All rows are made from the same 14 directions, up to rounding. Whole rows:
array([[-15.9,  13.1,   7.7, -22.9,   0.9,   7.3,   6.4,   8.4, -10.2,
         12.8,  24.9, -24.3,  -2.4, -20.8, -17.8, -22.5,  -0.4, -20.7,
         16.3, -18.0,  20.0,   5.1,   9.6],
       [-25.2,  15.2,  -6.7,  33.4, -10.2,  14.3,  16.1,  19.6,  15.0,
         -3.1,   2.6,  13.4,  30.0,   6.9, -15.0,  18.4,   0.4,  -8.6,
         20.0, -19.8,   0.0, -16.2,  21.0],
       [-16.5, -14.9,  -4.6, -12.3, -40.3,   7.3,   4.8,  21.8, -35.9,
        -25.6,  31.4,  -7.8,  14.7,  -1.2,  -3.4,  -6.7,  -0.2,  20.1,
        -17.2,  12.4,  15.1,  11.9, -26.2],
       [ -8.9,  11.7,  -0.1, -22.0,   7.1,   9.2, -34.0, -18.0,  12.1,
        -13.4, -12.6, -11.7, -26.9,   2.2,  -1.0,  -3.7,  30.5,  17.9,
        -24.9,   6.7,  19.7,  35.4, -11.8],
       [  1.7, -15.3, -10.2, -17.3, -12.6, -21.4,   7.9,   8.1, -40.8,
         -9.6,  13.6, -24.3, -45.3, -42.0, -15.3,   0.9,  -4.2, -28.0,
         10.2, -27.5, -22.8,  -8.1,  17.6],
       [ -9.2,  41.3,  -8.9, -24.8,  -0.9,  19.9,  -8.7, -11.5,  12.2,
        -33.3,  -3.1, -31.2, -10.2,  -8.9, -27.9,  -5.4,  10.7, -41.2,
         30.3,   0.9, -19.3,  -6.8,  -4.1],
       [  6.5,  -5.2,  10.8, -15.3,  14.5,   9.5,  -9.9,  -4.7,  18.2,
         27.7,  -7.1,  16.3,   6.1,  24.5, -18.6,  34.0, -36.8,   6.3,
         -1.6,  31.1,   3.4, -27.0,  14.2],
       [-14.1,  15.8,  22.9,  25.2, -16.9,  -6.4,  -6.6,  14.3,  33.3,
         -5.2,   3.0,   7.2,  37.3,   2.7,   2.8,  11.1,  12.8,   9.5,
        -34.4, -29.1,  28.0, -15.9,  16.9],
       [ 31.1,  32.7,   9.4, -19.5,  16.4,  11.2, -16.4, -10.0,   8.0,
        -10.3,  10.1,  26.2,  13.2,  13.2,  41.4,  26.8,  -8.6,  -6.7,
         -7.6,  22.3, -10.9, -31.4, -11.1],
       [  8.5,  21.9,   0.8, -29.8,  24.5,  -0.2, -10.4, -10.4,  29.0,
         25.6,  28.4,  -5.1,  -0.5, -26.0, -14.1,  -4.9,  -4.7,   7.3,
         20.3, -29.2,  -0.3, -11.3,  16.2],
       [ -9.5, -21.9, -14.5, -11.3,   2.4,  -1.2, -26.8, -29.9,  -7.9,
         23.7,  31.3, -14.2,   3.8,   3.3,   2.6, -16.5, -14.3,  26.6,
         22.4, -47.6, -39.4, -32.3, -46.8],
       [  4.6,  23.4,   6.6,  -5.8,   4.9,  29.5,  37.2,  -1.5,   0.6,
        -20.1,  -9.8,  -4.9, -26.8,  -6.1, -22.7, -14.1,  -0.5, -21.8,
          2.0,  59.4,   7.3,  40.3,  38.4],
       [ -3.5,  -0.9, -15.2,  -1.5, -52.5, -30.8,  27.1, -16.0,   2.6,
         17.6,  -5.5, -17.2, -13.1,  21.2,   0.2,   7.3,  -8.4, -14.7,
         33.6,  -3.0, -37.8, -16.5, -29.7],
       [-12.0,  -2.7,  10.0,  31.7,  36.0,  16.9,  -4.1,  20.7,  11.3,
          6.2,  -4.6, -15.5,  51.0,  12.0,  -7.3, -12.3, -16.4,  -2.2,
          7.7, -24.3,  24.5, -12.5,  10.9],
       [ -9.9, -53.8,  -9.7,   3.1,   2.5, -13.7, -11.4,  13.1, -10.1,
         -5.5, -26.0, -34.6,  -4.2,  -1.1, -47.3, -12.9, -12.4,  22.0,
        -10.4,   5.5,  13.3,  22.9,  -4.0],
       [ 23.8,  -3.8,  13.7, -14.9,  -4.0, -15.9,   0.2,  18.2,  -6.3,
         -4.9,   6.3, -16.4,  22.3,  12.1,  22.1,   7.1, -19.5,  12.0,
        -25.0,  20.0,  26.9,  -1.6, -11.8],
       [ 15.2,  -1.4,   3.6, -12.0, -16.8, -23.9,   8.5,  -7.7,  52.7,
         19.4, -13.7,   8.0,   0.2,   3.3, -34.8,  19.5, -11.8,  24.1,
         -6.7,  23.8,   0.8,  -0.8,  19.9],
       [  5.9,  18.5,  -1.4,   5.4,   6.0,  -2.8,  18.5,   9.8,  21.2,
         12.9,  14.4,  -1.7, -13.9,  -6.0,   2.2,  31.5,  -9.4,  24.3,
         -6.0, -12.5,  13.1,  11.5,  48.0]])

Rows cut short, each followed by the rest of it:
[ -8.7,  34.3,  -0.2, -14.9,   7.4,   6.9,  11.5, -11.2,  28.2,  36.7,
   7.6,   7.2,  -0.1,   0.1,   0.9, -16.1,  17.9,  -7.9]
[32.9, -4.1, 16.9, 20.1,  2.3]
[ 13.0,  23.7,  -8.1,  12.4,  10.9, -21.3,  31.3,  -8.0,  11.5,  16.9,
  -6.3, -22.0, -29.9, -16.8,  15.4,  -8.4,   8.5, -24.8]
[ 32.2, -32.1, -15.8,  12.2,  26.9]
[  8.6,  31.6,  26.7,  11.9, -15.2,  -2.9,  15.4,  -5.1,  -2.0, -40.4,
  -4.3, -26.3,  -6.3, -14.2,  18.0, -21.7,  14.5, -45.5]
[-24.7,  -5.4,  -6.7,  -7.3,  13.4]
[-15.3, -16.4, -11.4,  -6.3, -21.7, -25.9, -29.5,  -6.8,  13.8,   0.5,
 -17.4, -13.1, -11.6,   3.0,  -9.6,   2.8,  27.6,  26.5]
[-15.3, -22.0,   9.9,  18.2, -26.7]
[ -3.1,  -1.4,  -2.1, -37.9, -35.6,  -3.4,  -3.4,  -7.2, -25.9,  12.5,
  28.1,  30.4, -38.0,  -6.6,   3.6,  36.8,  -5.6,   1.9]
[ -8.5,  14.8, -14.4, -17.6,  -1.0]
[ 42.3,  19.5,  -8.8,   2.3,  40.9,  -5.6,   8.6,   2.6,  23.2, -16.0,
  25.6, -11.1,  13.8, -35.4,  15.5, -12.6,  -6.1,  22.6]
[  9.3, -26.4, -14.8,   1.3,  23.1]
[ 11.0, -22.5, -13.7, -31.6,  -9.2, -17.1,  -6.9,  47.3, -32.5, -19.3,
 -10.4, -20.7,  13.6,   7.0, -11.7,  26.4, -18.2,  -0.7]
[ -1.2,  37.7,  36.5,  12.8, -16.6]
[ 18.9, -13.4,   9.1, -25.8,   0.4,   0.2,  21.8, -22.5, -22.8,  29.9,
  29.3,  16.9, -30.1, -21.0,  -4.1, -15.2, -28.4, -12.0]
[ 12.8,  17.0, -34.0, -20.4,  10.2]
[  4.1, -40.3,   2.8,  42.6,  23.4,  -8.5,  22.8,   2.8, -18.4,  28.6,
 -12.1, -14.4,   4.3,  15.0,  11.9, -15.9, -30.4,   8.2]
[  5.2, -14.8,  -6.3,  -0.8,   9.5]
[  8.9,   4.6,   4.3, -17.2,  10.2,  -1.6,  -4.4,  19.5,   0.8,  14.2,
   4.3,  12.0,  29.0,   5.6,   2.8,  10.9, -12.7,  -8.8]
[ 11.4,  13.5,  22.0, -13.8,  -5.2]
[-23.2,  19.5,  -0.7,   7.9, -14.7,  25.0,   1.5,  -1.3, -22.8, -26.5,
  13.0, -30.5, -21.9,  17.2,  10.4,  24.1,  -7.7,  -7.2]
[-10.7, -11.8,  -7.9,  -5.0,   8.2]
[ 12.6,  21.6,   2.6,  15.7,  18.1,  12.6,  43.4,  24.8,  19.3,  11.9,
  13.2,  -4.7,  29.5,   4.1, -13.8,  18.4, -41.6,  -9.5]
[ 29.6,   9.6,   4.0, -15.9,  48.9]
[-19.3,  -6.3,  13.0,  21.9,   3.3,  19.1, -14.8, -16.5, -12.6,   0.0,
 -38.9,  11.0,  -4.1,  42.7,  25.3,  -9.4,  17.7, -13.3]
[-19.9,  27.0,  12.8,  15.6, -27.8]
[ 16.8, -26.6,   1.4, -34.5, -24.6, -24.4, -20.8,  -0.5, -10.8, -12.2,
  24.2,   4.8,   1.1, -27.1, -14.5,   0.2,  -8.2,  18.6]
[-22.6,  -1.1, -15.2, -25.0, -20.6]
[-32.1,  26.9,  -3.7, -18.0,  -7.6,  39.2,  -7.3,   8.3, -27.3, -29.3,
  33.7,  -3.6, -10.3, -18.1,   4.8, -22.0,  37.9,   4.1]
[-9.3, -3.0, 30.3, 42.9, -6.7]
[-16.3, -31.3,   5.3,   6.4,   7.4,  11.6,   7.2,  -2.7, -17.4,  20.3,
  -2.0, -10.4,  -5.3,   3.4, -35.9, -10.6, -31.4, -11.4]
[ 12.1,   2.4, -10.9, -16.0,  11.8]
[  0.1,   9.2,  22.7,  -0.8,  16.3,  25.9, -16.9, -38.3,   2.6, -13.6,
  -6.6,   5.5, -36.9,  -3.1,   2.2, -10.2,   6.4,  -7.6]
[-34.6,  12.5, -18.1,  -2.2,  16.0]
[ -6.1,   9.0,  11.8,  -7.7,  -2.1,   6.6,   1.2,  10.0, -19.8, -26.4,
 -16.4, -22.9, -41.8,  -8.9, -12.7,  18.8,   1.2, -29.6]
[-26.0,  16.1,  15.4,  14.1,  37.9]
[  9.8,  -0.1, -13.9, -18.5,  -5.4,  -1.0, -10.3,   4.7,  29.2,   0.4,
   6.1,  -0.1,  27.5,  20.5, -14.6,  24.0, -17.7,  42.4]
[  4.1,  21.9,   5.2,  -1.9, -17.4]
[-40.4,   2.9, -10.3,  36.5, -24.3,   5.5,  20.8,  11.1, -15.9,   7.6,
  -6.7, -39.5,  -1.7,  41.8,  19.1,   7.1,   3.2,   6.3]
[  8.5, -24.9,  19.2,  26.1, -10.6]
[ 21.8, -11.4,   0.6, -19.1,  21.6,  -7.3,   7.9,  -6.7,  19.9,  18.9,
  -2.2,  20.7,  -6.8, -33.1, -35.7, -21.1,  -4.5,   0.2]
[14.7, 19.8, -6.3,  6.7, 22.9]
[ -0.1, -21.1, -28.6,   7.3,  12.0,   3.1,  24.4,  22.9, -11.2,  21.0,
   0.3, -20.6,  -3.1,  29.6,   1.2,  21.8, -28.1,  49.3]
[18.6, 19.9, 23.4, 44.6,  5.4]
[  6.6,  21.1,  -8.1, -16.6, -12.0,   2.5,   9.8, -14.6, -10.8,   7.3,
  22.1,  11.6, -34.6,   2.1,  36.4,  14.1,  11.0,  14.5]
[-1.2,  5.6, -7.1, 18.4, -3.8]
[-14.2,  47.6,  -9.3,  -1.0,  14.8,  37.8,  -5.5,   3.1,  21.0, -24.3,
   9.8, -13.7,  11.0,  11.9,  -1.3,  15.8,   7.5,   2.6]
[13.4, -2.3,  9.6, 10.2, 10.3]
[ 18.5,  21.3, -17.9, -25.9,  30.1,   3.7, -23.0, -15.0,  16.4,   2.7,
  -3.1,  -6.9, -32.0,   7.4,  12.2,  38.8,  -4.9,  19.3]
[ 8.4,  1.5, -9.0,  6.0,  7.0]
[  0.1,  -0.1,   6.7,   1.2,  18.0,  37.3,  30.6, -15.9,  -9.6,  16.9,
   5.4,  42.6, -28.8,  -7.9,  -9.0, -20.5,   0.0,   0.9]
[ 3.0, 51.8, -1.8, 33.5, 32.2]
[ 19.0,   4.8,   2.8,   6.3,  35.4,  12.8,  -7.6, -13.2,  18.8, -20.8,
 -16.6,  -8.6,  25.3,  -6.7, -13.6, -35.0,  -4.1, -19.5]
[ 16.6,   9.3, -21.8, -12.4,  -9.0]
[ 23.3, -28.4,   5.7, -11.7,  44.3,  -9.8, -27.1,  -2.6, -17.0,  23.2,
 -17.5,  14.6, -12.8,   1.2,  23.5,   0.6,  -6.0,   9.3]
[-15.2,  10.5,  15.8,   6.8,  -6.0]
[-13.7, -21.8,  -8.1, -21.2,  13.4,  -1.8, -35.0,  -0.9,  -2.1,  20.2,
   2.0,  -6.1, -17.8,  -1.5, -24.1,  23.8, -10.1,  22.4]
[ -3.4, -19.0,   8.2,  -6.2,   2.8]
[ -4.9,  -7.7,  20.6,   3.6,  -5.7,  -3.4,  28.1, -16.8,  -4.1,  50.5,
   4.8,  -9.3, -10.8,  22.8,  18.8, -26.9, -12.7,   5.4]
[-2.8, 10.7, 17.3, 19.4, -3.1]
[ -6.7,  12.4, -25.2,  31.2, -15.6, -10.9,   1.7,  19.8,  30.7, -32.2,
 -34.4, -18.6,  10.3,  27.9,   0.4,  39.2,  16.3,  26.7]
[-4.9, -1.5, 12.7, 27.7,  3.0]
[ -5.3,  -0.2,  20.5,  -2.1,  -2.3, -16.5,  -9.5,   7.9,  -7.8,  25.2,
  -1.5,  49.4, -10.0, -27.6,  16.7,  -0.2,  32.9, -23.2]
[-19.8, -16.7,  26.0,  -3.4,  17.8]
[ -4.1,  34.0, -12.3, -24.1,   3.9,  -8.5,  -4.2,  -1.4,  16.0,   6.8,
   8.4, -40.9, -14.6,  -4.0,   8.1,  -3.0,  18.3,   2.7]
[ 20.5, -27.7,  19.6,  28.5,  -5.8]
[ 17.7,  19.9, -28.4,   0.6,  17.3, -31.4, -16.2,  31.2,  29.0,  -8.4,
 -31.5,   4.9,  23.3,  -4.2,   6.3,  37.9,  20.1, -12.4]
[ 32.9, -20.6,  12.5,  -2.7,  -0.8]
[ 30.9,  -8.0, -11.6, -10.6,  15.9, -11.6,  -6.3,  -7.4,  16.0, -15.3,
 -42.0,  -9.8,  21.6,  15.2, -14.6, -14.0, -11.0, -22.9]
[ 29.6,  42.7, -22.8,  -9.0, -35.3]
[-17.5,  11.9, -20.4,   6.0,  21.9,  27.8, -33.3, -18.6,  -6.2, -11.0,
 -11.0,   3.3, -20.0,  24.9,  26.8,  15.3,  23.3,  17.8]
[  2.4,  -9.3,  -5.4,  19.3, -24.0]
[ -5.6,   3.4,   5.1,  18.0,  11.7,  15.4,   7.4,  -8.0,  26.1,  19.5,
  -4.8,  23.4,  22.3,  14.9,  -2.4, -11.8,   2.2,  15.6]
[ 4.9, 11.2,  7.8,  8.2,  2.8]
[  0.4, -10.0, -18.4,  38.0, -10.7, -35.1,  -5.6,  18.1,  -6.4,  -1.5,
 -22.6,  14.0,  -7.0,   9.6,  42.5,  42.3,  21.4,  12.1]
[-10.0, -40.1,   0.4,   0.3,  -0.2]
[ 15.1,  40.0,  -1.3, -40.5,  22.1,  10.2, -24.7,   5.1,  24.4,  -1.8,
   6.0,  13.1,  36.3,  -2.9,  -5.5,  10.9,  -1.5, -31.7]
[ 35.4,  10.5,   3.2, -33.6, -16.6]
[  1.7,  -9.5, -29.3,  18.3, -15.8, -15.3,  15.4,  19.3,  11.3, -36.9,
   3.5, -14.6,  18.8, -29.3, -24.1, -22.2,  21.4,  25.2]
[ 12.9, -18.9,  -8.8,  27.9,  -3.9]
[ 12.7,   2.1,  21.5,  -1.5,  14.4,  -9.2,  -1.7,   1.3,  16.0,  30.6,
  -5.4,   3.0,  10.9,  20.0,  24.3,   6.8, -10.3,  15.3]
[-22.3,   9.7,  34.2,   5.6,   6.3]
[  1.2,  22.0,  -9.4,  -9.0, -17.9,  -9.9,  23.3,   3.7,  31.6,  10.1,
  -8.0,  -8.3,  -1.8,  10.5,  -6.4,   2.0,  13.4,  15.4]
[12.3, 22.0, 23.0, 40.9,  3.1]
[-21.6,   6.8,   7.8,   6.1,  -5.1,  31.8,  12.2, -27.4,  25.4,  13.3,
  18.9,  44.5,   7.8, -19.0, -22.5, -57.1,  35.2,  20.7]
[ 0.9, 13.4,  0.7, 32.2, -0.6]
[-11.7,  14.8,  -6.4,  15.3, -24.0,  18.8,  -0.3, -14.5,  -8.7, -43.4,
  11.4,   2.8, -30.0,  -5.7,  -0.6,  26.7,   5.2,  -0.7]
[-18.1, -10.8, -42.0, -17.4,  16.8]
[  9.4,  -7.0, -29.6,   7.4,  27.2,  13.6, -12.8, -16.3,   7.8,   7.4,
  25.6,  14.5,  10.7,   4.0,  15.5,   5.3,  -9.7,  50.5]
[ 23.8, -24.0, -34.6,  -7.8, -19.7]
[ -0.2,  31.8,  -1.5,  18.3,  14.2,  13.3,   8.3,  17.6,  15.0, -10.2,
   0.3,   0.2,  50.2,  11.1,  16.3,  -6.6,   5.0, -20.4]
[26.9, -8.7, 10.7, -9.7, -7.8]
[ 22.9,  22.9,  18.2,  -2.9, -12.0, -18.0,  50.1,   5.6,   4.6,  -5.5,
  10.8, -17.7, -27.9, -38.3,  -2.5, -19.4,   1.3, -25.5]
[-8.3,  6.6,  4.4, 20.4, 52.2]
[-15.9,  25.1, -16.9,  26.2,   2.7,  40.2,   1.4,  -9.1,  18.5, -35.1,
  -0.4,   8.3,  14.2,  16.8,  -6.5,   8.2,   8.8,  11.4]
[ 12.0,   6.1, -23.3,   2.6,  -0.3]
[-13.4,  -6.9,  24.1,  51.3, -13.2,  21.5,  23.8, -25.7,  -2.7,  -3.4,
  -1.7,  29.0,   7.2,   9.6,  13.1, -31.9,   4.6,  -9.9]
[-20.8,   3.2, -28.6, -14.2,   5.4]
[-29.0, -26.7, -10.9,  32.9,  -6.4,   5.2, -10.1,  14.7,  -9.2, -32.1,
 -24.5, -22.3,   8.2,   1.1, -32.0,  -8.1,  10.1,   1.9]
[ -7.8, -16.9,   1.6,  10.3,  -1.6]
[ -5.6,  10.8,  -9.9,  -8.3,  10.2,   4.0, -16.2,   2.3, -15.4,  -7.9,
  26.2, -29.3, -16.3,  -6.9,  19.3,  14.5,  -0.9,  15.9]
[ -3.2, -41.9,   0.8,   0.3,   1.1]
[-11.9,  -1.8, -10.5,  -0.7,   4.4,  -8.1, -18.2,  23.0, -24.9,  -7.2,
 -18.2, -41.7,   3.1,  29.0,  27.6,  13.8,   5.9,  -1.5]
[ -1.0, -12.1,  36.5,  22.2, -28.7]
[ 22.4,  -3.3, -22.6, -22.1,  24.3, -14.0, -32.6,  -5.6, -11.7, -38.7,
 -30.6, -33.9, -22.7, -13.1,  -5.4,   1.3,   7.0, -26.0]
[ 16.9,  -2.3, -27.0,  -3.2, -23.4]
[-13.7, -27.0, -21.1,  14.4,   6.8,  10.6,  11.1,  -3.6, -20.0,  27.3,
  11.7, -31.8,  10.2,  40.2,   9.5,  -5.6, -34.0,  35.0]
[ 29.1,  -9.0,  -8.4,   7.8, -31.9]
[ -4.9,   9.5,  15.2, -15.9,  22.6,  11.1, -13.3,  18.7, -10.6,   6.5,
  15.1,  16.0, -16.0, -26.7,  -1.1,  16.0,   7.2,  -3.3]
[-23.9,  -8.5,  38.0,   8.4,  42.8]
[  4.0,  13.2, -41.7,  -4.3,   6.9, -10.8,   6.8,  23.4,  20.0,  16.4,
  18.8,  29.9,  21.7, -16.1,   5.3,  14.7,  22.5,  33.9]
[ 46.8, -22.4,   9.3,  23.6,  -5.0]
[-19.7,   8.6,  19.8,  44.9, -29.8, -11.8,  34.1,   3.1,  23.2,  12.6,
  -7.6,  -6.3,  36.6,   9.2,  -0.5, -31.1,   9.6, -22.8]
[  5.1, -24.9,   5.4,  -9.6,   3.1]
[ -7.0,   5.4,  14.9,  36.8,  -3.9, -18.8,  -1.7,   3.5,   7.7, -25.5,
 -17.5, -14.7,  -2.9, -25.1,  15.5, -29.9,  43.6, -11.5]
[-33.7, -44.2,  14.7,  19.9,  14.4]
[ 14.9,   3.3, -15.3,   8.3,  53.4,  27.5, -25.6,  -3.6,   4.8, -32.6,
  -5.4,  -0.8,  10.4,  -8.9,  -8.5,   5.6, -10.8,   1.6]
[ 13.7,  -6.8, -28.1, -17.7,   7.6]
[ 44.3,  10.8,  -0.9, -25.0,   4.7, -24.3,  14.4, -24.0,   4.0,  13.1,
   3.0, -15.5, -46.8,   3.4,  34.4,  17.9, -17.9,  13.1]
[ -6.6,  18.7, -20.1,   8.7,   7.3]
[ 14.3, -19.2,  19.1,   1.1,  23.0,  -1.2,  -6.5, -30.3,  -7.3,   1.9,
  -5.1, -21.9, -21.8, -10.9,   5.7, -45.1,  -3.8,   0.8]
[-22.6,  -2.4, -13.0,   7.4,  -3.7]
